The groups are shells around one centre, one inside the other: the same stretched ball of 6 dimensions in 9 sizes.
In the rows, zero is written as 128.
Some rows, each with its group after it:
[ 66 124 122  58  81 124 114 137 139 132] : J_633
[106 121  84 110 100 119 136 122 116 174] : J_665
[120 153 121 102  89 110 117 131 134 140] : J_665
[ 77 106 110  65  73 125 131 130 100 142] : J_633
[112 193  89 110 156 112 133 149 165 156] : J_780
[127 118  95 129  87 120 130 121 134 159] : J_585
[ 95 112  91 100  91 129 137 141 135 135] : J_942
[ 60  77 106  57  77 148 141 144 132 115] : J_780
[ 69  69  93  74  93 156 149 139 147 127] : J_780
[110 137  81 123 111 121 136 144 151 145] : J_657
[ 97 167 108  91 115 118 126 159 159 117] : J_54
[120 135  53 133 160 134 167 136 144 179] : J_256
[104 162  90 106 144 127 137 150 177 143] : J_942
[ 89 118  91  89 107 134 145 147 136 131] : J_942
[ 83 117  97  87 111 141 138 151 167 122] : J_657
[117 103  59 129 131 137 161 118 128 189] : J_633
[130 147  65 150 139 120 139 127 165 184] : J_585
[100 113 117  94  77 129 119 129 152 135] : J_276
[ 84  67 126  67  42 139 127 121 110 124] : J_665
[113  97  98 110  78 129 137 122 121 150] : J_657
[128 138  66 154 114 114 133 130 152 175] : J_54
[130 149  93 134  91 101 119 119 122 176] : J_633
[102  74 107  98  60 138 133 120 126 140] : J_780
[103 130  81 116 127 130 136 132 166 165] : J_276
[ 93  79  91  95  86 148 152 141 135 123] : J_657
[104 157 107 103 104 115 120 149 159 128] : J_657
[127 163  52 155 157 120 148 148 174 169] : J_54
[111 114  63 131 128 135 151 133 156 167] : J_942
[ 84  59  70  93 111 165 172 141 141 133] : J_256
[ 91 173  88  96 161 125 132 145 185 161] : J_633
[118 165 104 119 117 113 117 136 174 151] : J_657
[113 143 107  99  97 112 126 124 116 160] : J_54
[ 72 126 130  62  70 122 107 140 147 120] : J_256
[118 213  89 127 149  98 116 152 178 157] : J_256
[ 86  93 101  76  88 140 147 135 116 132] : J_942
[ 89 131 133  73  70 118 106 130 140 132] : J_780
[129 167 101 130 105 105 118 136 154 151] : J_276
[125 176  79 139 138 106 124 130 164 182] : J_585
[116  97  68 136 101 133 148 129 141 160] : J_276
[129 219 105 127 141  94 109 146 178 155] : J_54
[ 92 129  81  93 137 140 155 152 154 136] : J_585
[ 93 148  95  87 120 119 135 137 127 157] : J_780
[ 55  53 119  39  50 153 144 140 104 101] : J_256
[ 85 168 125  69 119 122 118 152 170 121] : J_585
[ 66 135 125  49 113 138 126 148 166 118] : J_54
[104 127 115  90  72 117 125 136 113 130] : J_665
[126 169 100 125 118 109 120 133 159 158] : J_942
[118 116  98 125  73 119 123 131 141 141] : J_665
[ 97  92 137  80  44 131 113 124 136 117] : J_633
[ 68  88 108  50  99 154 155 148 128 110] : J_256
[126 151  74 140 117 110 133 132 140 172] : J_276
[ 99 180 132  83 112 114 107 150 180 119] : J_665
[ 77  88 120  58  81 147 139 135 132 119] : J_276
[106 166 112 102 121 118 115 139 181 143] : J_585

New rows, each followed by its group:
[ 90 157 117  77 114 117 116 130 150 155] : J_256
[105 122 142  77  57 121 114 131 127 114] : J_633
[ 75  81 102  65  80 148 152 148 117 109] : J_54
[117 110  83 127  90 129 142 142 140 133] : J_54
[116 156  58 142 160 124 142 136 183 185] : J_256
[ 80 144 121  66 105 126 121 143 155 127] : J_942
[ 89  81  95  89  73 142 148 145 122 115] : J_54
[128 167  84 142 118 104 120 131 158 171] : J_585
[ 95  87  92 104  80 138 137 133 142 137] : J_657
[124 106  55 138 120 133 166 134 117 165] : J_633
[ 81 105  82  93 113 140 142 138 153 149] : J_585
[ 71 118 145  46  79 140 117 147 163  94] : J_256
[ 99 140  76 118 130 127 136 143 172 156] : J_585
[104 122  81 119 129 139 139 137 183 153] : J_54
[ 99 168  94  96 127 116 133 151 145 140] : J_780
[ 70  45  96  70  68 158 152 132 123 125] : J_780
[131  83  60 147  91 131 157 118 110 174] : J_633
[120 215 118 112 136  99 103 145 188 147] : J_256
[ 85  62  93  82  80 153 156 134 122 127] : J_657
[ 99 138 113  96 108 131 122 142 182 127] : J_780
[ 81  96 143  59  53 138 117 139 147  95] : J_54
[132 178  77 141 149 114 138 144 169 162] : J_276
[111 115  38 145 154 141 166 141 165 174] : J_633
[ 76  99  86  89 106 142 139 138 157 145] : J_54
[ 63  67  96  56  82 151 155 138 106 127] : J_54
[ 66 140 115  60 114 131 120 143 168 134] : J_633
[ 83  50 118  76  39 148 134 128 122 112] : J_54
[ 95 114  74 102 117 132 151 135 126 160] : J_657
[ 69 115 113  60 116 151 138 154 179 108] : J_633
[110 178  78 113 168 123 144 147 173 162] : J_665
[ 99 185 134  85 114 115 103 152 193 116] : J_633
[ 97 164 111  80 115 116 129 145 133 136] : J_665
[138 155  84 150 117 108 122 119 158 184] : J_256
[115  97  79 123  93 131 145 123 124 162] : J_942
[108 180  79 118 151 113 131 144 168 167] : J_276
[115  93  87 118  95 141 148 131 142 141] : J_276
[110 147  86 114 112 114 133 135 133 159] : J_942
[106 102  93 112  81 132 138 142 139 125] : J_780
[132 159  81 135 135 116 138 131 149 172] : J_276
[ 87 140 113  83 119 134 122 140 183 137] : J_256
[ 69  85  98  66  97 148 146 135 134 136] : J_276
[105 184 136  86  87  96  94 137 147 136] : J_633
[ 98 112  73 118 111 131 140 135 151 159] : J_585
[102 140 124  76  88 119 127 136 119 129] : J_256
[105 183 106 101 125 112 123 159 167 124] : J_54
[ 92 102 120  77  84 139 131 132 145 126] : J_276
[ 88 129  91  89 131 140 145 148 166 135] : J_942
